All groups share one centre, and each spreads out both ways along 12 directions, with some noise.
In the rows, zero is written as 128.
Known rows, each followed by its group:
[141 156 149 121 158 147 123 157 127  70 145 138 142 120 102 128 114]
Pof
[167 158 104  90 102 107 102 167  88  95  97 165 140 158 128 113  84]
pomi
[114 168  99 139 121 161 151 134 150 132 142 118  92 149 136 159 141]
roriz
[124 108  78 232 145 186 122 151 115 125 110  77 109 116 135 122 115]
pomi
[100  94 129 177 144  99 115 152 152 138 168 116  91  68 153 107 107]
pomi
[124  81 101  78 178 188 115 143 151 161 165  73  71 127 126 143 119]
pomi
[101 151 163 152 184 131 143 115  77  86 154 153  97 130 147 135 131]
Tubin
[ 90 191 124 130 114 126 123 123 124 114 112 140 113 115 125 131 151]
roriz
[126 122 172 135 137 157 108 119 112 102 121 126 143 130 107  92 155]
Tubin
[165 114 160  93 112 138  96 186 135 182 161  92  86 101  72 130  79]
Tubin
[144 129 133 163 113 148 133 148  83 120 158 144 125 144 120 178 104]
pomi
[121 137 112 174 108 123  92 127 123 103 119 116  88 126 143 144 149]
Pof
[141 185  43 123 114 166 135 107 139 133 161 145  93 146  79 121 142]
roriz
[120 145 142 128 159 108 132 106 153 144 128  92 121 137 151 132  95]
Pof
[142 103  88 205  66  85 133 138 136 142 134 166 123 117 142  97 134]
roriz
[151 118 151 150 161 121 183 130 172 114  94 163 105 107 141 115 197]
pomi
[140 118  91 177 153 131  91 158 107  83  78 132 132 125 114 152 122]
Tubin
[144  87 137 141 134 117 129 172 158 138 147 175 130  59 124 133 121]
pomi
[124 108 170 133 154 166 132 109 127 106 206 146 115 159 130  53 143]
Tubin
[156  82 118 145 104 107 131 148 138 155 108 165 118  66 129 126 152]
pomi
[131 174 138 127 163 122 134 116 127  82  73 123 140 148 139  86 138]
roriz
[144 126 107 112  97 150 131 125 136 116 135 128 156 120 103 112 154]
Tubin
[114  98 117 150 150 144  80 142 116  95  95 117 136 124 140 111 129]
Tubin
[110 135  88  71 141  91 109 177 138 105  72 122 149 144 147 111  87]
Tubin
[125 165 112  91 164 166 132 147 114  76 143  98 132 192 123 122  98]
pomi
[116 107 154 192  85 105  98 135 141  93 159 163 158 165 121 107 143]
roriz
[120 114 111 100 141 172 105  80  76  91 151 126 140 153 138 115 152]
pomi
[114 127 135 125 131 138 118 101  96 132 200 139 135 131 144 146  87]
Pof
[107 150 120 146 144 118 102 188 126 141  88  77  67  99 123 145  96]
roriz
[141 156 148 158 112 131 135 127 116 126 169  87 141 162 118 110  77]
roriz
[ 89 140  50 116 217 133 127 215  76  88  95 161 122 143 109 159  45]
Tubin
[ 94 122 109 133 126 140  88 109  81  91 169 118 154 129 150  91  99]
pomi
[156  87 136 153 169 127 114 145 142  82  81 100 118 184 104 160 168]
Pof
[139 179 130 127 109  91 118 149 127  95 119 145 143 121 104 130 103]
Tubin
[162 163 148 132 132  81 161 130 172 101 128 144 108 196 164  93 127]
Tubin
[148  83 134 191  73 102 105 149 115 152 115  72 127 133 124  79 109]
Tubin
[155 128  78 137 150 124 136 164 153  92 154 121 163  86 126 183  71]
roriz
[136 119 133 157 153 110  96 142 166 104 114 113  93 152 187 119 116]
Tubin
[161 130 120 118 161 134 115 101 133  67 179 138  92 177 126 127 150]
Pof
[105 120 169 156 133 105 107 165 122 112 133  91 106 125 137 135 110]
roriz
[124 145  48 136  99 156 101 154 164 114 201 139 139 124  77 174  99]
roriz
[133 176 127 127 170 114 122 156 148  85 120 140 114  76 122 188 109]
roriz
[153  60  91 131 140 158 147 141  91 111 159  89 136 170 112 134 129]
Pof
[139 133 147 111 124 109 136 147 108 139 137 152 117 127 169  84  87]
Pof
[171 148 148  71 135 135  88 113  71 133 125 160 114 120 103  85 101]
roriz
[103 169 106  65 145 130 173 125  86 108  81 173 131 109 151 148 158]
Tubin
[127 118  97 110 127 168 116 138 114 115 123  99 157 117  89 145 130]
pomi
[126 158 103 163 165 129 113 137 108  55 140 108 113 146 112 121 115]
pomi
[144  94 140 142 117 104  90 136 119 114 157  85 125 131 109 102 106]
Tubin
[139 133 126 146 118  98 114 121 143  88 147 176  90 124  88 130 189]
Pof
[144 154 154  87 171 135 145 111 111  98 169 169 119 113  78 125 143]
Pof
[118 127 145 155 151 120 171  98 112  90 168  86 109 153 121 102 166]
roriz
[155  76  74 136 132 131 171 170 167 155 122 126  94 119 155 101 140]
pomi
[145  90 104 168  78  82 153 183 137 116 155 119 124 144  80  87 142]
Pof
[133 157 174 139 138 133  96 160 101 135 158 100  75 110  90 165  83]
roriz
[127 125 156 122 169 132 116 128 168  63 110 186 165 128  86 153 183]
Pof
[125 148 161 118 149 164 104 151  99 103 135 187 149  96 142 148  99]
Pof
[157 126 123 128 162 131  94 135 131 114 138 116  84 146 140 153 100]
Pof
[120 116 162 107 171 118 187 155 166 128 129 150  94 118 161 115 159]
pomi
[173  86 125 157 140 136 119 195 137 128 115 125 116 159 145 133  82]
Pof

New rows, each followed by its group:
[119 105 174 106 133  96  66 146  73  42  96 117 153 170 135 110 138]
Pof
[160 151 143 103 142 102 157 149 128  90  82 179 121 129 127 127 164]
pomi
[144 141 144  74 181 118  96 123  94 131 131 127  76 100  90 152 104]
Pof
[126 149  80  88 155  90 208 136  86  94 165 123 134 174 104 156 105]
Tubin
[187 107 151 163 143 118 113 140 131 109 165 108  93 158  92 123 119]
Tubin
[120 165 133 109 154 147 174 106  85  95 139 157 120 122 120 164 166]
Tubin
[133 145 197 155 141 130 118 158  74 134 114 164 105 102  92 172 119]
Pof
[ 97 126 131 159 133  98 135 156 163  96 140  90 113 146 158 128 126]
roriz
[ 84 159 113 175 106 114 108 161 150 115 134  98 107 129 112 135 120]
roriz
[123 119 129 132 144 183 128 155  99 111 124 140 161 105 109 162 121]
pomi
[ 61 174  78 113  94 130 121 141 164 102 162 117 144 116 134 153 129]
roriz
[171 150 187 159 173 130  99 148 123 163 139 142  63 155 186 168  38]
Pof
[129 128 163 123 172 111 125 154 121 120 142 111  82 154 139 130  92]
Tubin
[ 49 148 175 173  94  95  76 154 114 111 124 113 105 108 104 131 153]
roriz
[170 132 108 125 138 135 117 163 133 108 113 141 122 127  99 141 117]
pomi
[167 125  89 175 117 138  96 169 183 104 104 128 134 149 118 126 112]
Tubin
[150 141 184  96 142 122 140 162 142 167 176  95  62 134 119 146  90]
Tubin
[108 127 158 157 191 101 106 147 112  60 138  99 137 181 112 118  85]
Tubin
[109  86 107 131 150 164 100 146 129 117 108 131 176 105 109 182 125]
Pof
[126 122 150 129 142 141 151 134 120 102 172 148 138 126 111 161 139]
pomi
[133 171 160 108 159 152  77 108  79 100 126 110  78 173 138 143 112]
pomi
[138 143 121 116 125 124 101 123 107 112  80 103 117  96  82 158 165]
pomi
[112 187  92 129 161  89  98 176 166  80 104 136 116  54 112 179  90]
roriz
[141 132 134 117 131  68 175  67 116  91 149  90 103 147 179 170 174]
Tubin
[139 151 206 113 163  73 132 109 138 141 157 176 110 139 115 130 103]
Pof
[143 114 158  87 115 118 130 120  96 140 135 121 111 113 125  92 144]
Tubin
[116 130 158 156 156 160 106  97 112  74 172 164 164 135 163  81 119]
pomi
[150 177 160 184 106 154  93 116  69  89 140 142 154 186 132 136  83]
pomi
[117 160 175 152 129  86 108 141 194 133 119  77 112  85 100 112 122]
pomi
[131 134 170  87 137 142  79 160  93 148 109 163 106 110 157 135  83]
pomi
[111 130 131  67 195 101 132 140  91  95 112 125 100 145 154 142 112]
Tubin
[116 162 136 164 145 131 143 136 141  78 109  96 157 113  85 134 152]
pomi
[114 147 132 128 145 149 139 128  82 116 163 156 101  92 122 145 129]
Tubin
[156 156 143  24 111 143 111 198 104 120 122 174 172 153 112 150  59]
pomi
[164 159 150  75 176 175 161  86  91 112  97 100 118 197 147  63 139]
roriz
[138 226 161  94  97  94 107 170 130 125  83 185 126  81 106 133  97]
Tubin
[125 132  84 102 170 178 114 185 104 122 119  78  87 142 113 162  87]
pomi
[ 99 114 124  92 146  99  95  95 145 118  94 143 148 114 146 125 153]
Pof
[ 87 162 117 176 104 153  89 107 134  94 138 174 138  81 145 170 166]
Pof
[157  97 113 125 116 154  81 154 106 111 160 139 176 121  89 145  77]
roriz
[135 149 157 139 163 118 145 111 149 126 117 122 112 145 138 135 129]
Pof
[106 155 147 127 119 104  96 126 142  84 102 162 141 157 144  82 147]
roriz
[114 126 128 103 137  77 165 143 124 103 155 133  94 119 136 134 150]
pomi
[ 87 158 157 114 140 123  50 106  96  88 157  86 137  89  84 144 107]
pomi
[126 132 187 159 177 131 137 148 131 122 154 137  78 177 156  80 100]
Tubin
[115 152 172 130 151 103 133 153 123 126 135  58  81 140 152 109  89]
roriz
[152 135 145 160 122  99 125 129 164 116 110 141 129 105 123  97 143]
pomi
[155 148 127 154 134  85 136 110 110 120 135  99  95 150 110  41 109]
roriz
[162  87 156 136 152 117 102 145 104  93 112 148 139 122 131 118 118]
roriz
[192 155 136 125 117 156 137 135 116 145 143 112 162 174 144 109  36]
roriz
[ 94 140 129 106 139 117 122 128 120 115 152 124  54 113 126 124 171]
roriz
[ 82 127 144 112 162 102  99 113 117  82 185 101 114 112 168 137 104]
Tubin
[124 130 153 185 145 115 123 136 115 130  92 114  77  59  95 189 172]
pomi
[118 101 132 148 117 110 109 138  93 113 135  89 129 146 115 137 117]
Pof
[230  87 144 158 168 142 143 122  62 129 104 123 135 135 113  89  94]
roriz
[162 152 161  65 126 122 112 135 191 106  99 150 183 121 103  77 132]
pomi
[149  94 116 212 112 173 118 144  74 155 163 121  99 102  90 229 123]
pomi
[119 145  97 184 135 203 143 161 126  96  62  71 147 108 156 149 142]
Pof
[110  95 113 126 114 106  91 121 137  80 143 140 159 148 135 119 148]
Pof
[106  98 108 160 166  98 140 138 110  79 160  78 106  71  92 148 146]
roriz
[125 141 118 130 125  94  83 113 104 125 112  90  63 132 153 101 123]
pomi
[117 146  94 117  96 137  93 157 133 127 131 158 140 100 125 154 103]
roriz
[131 143 103 170 126 181 140 153  96 104 113 100 110 107 113 153 150]
Pof
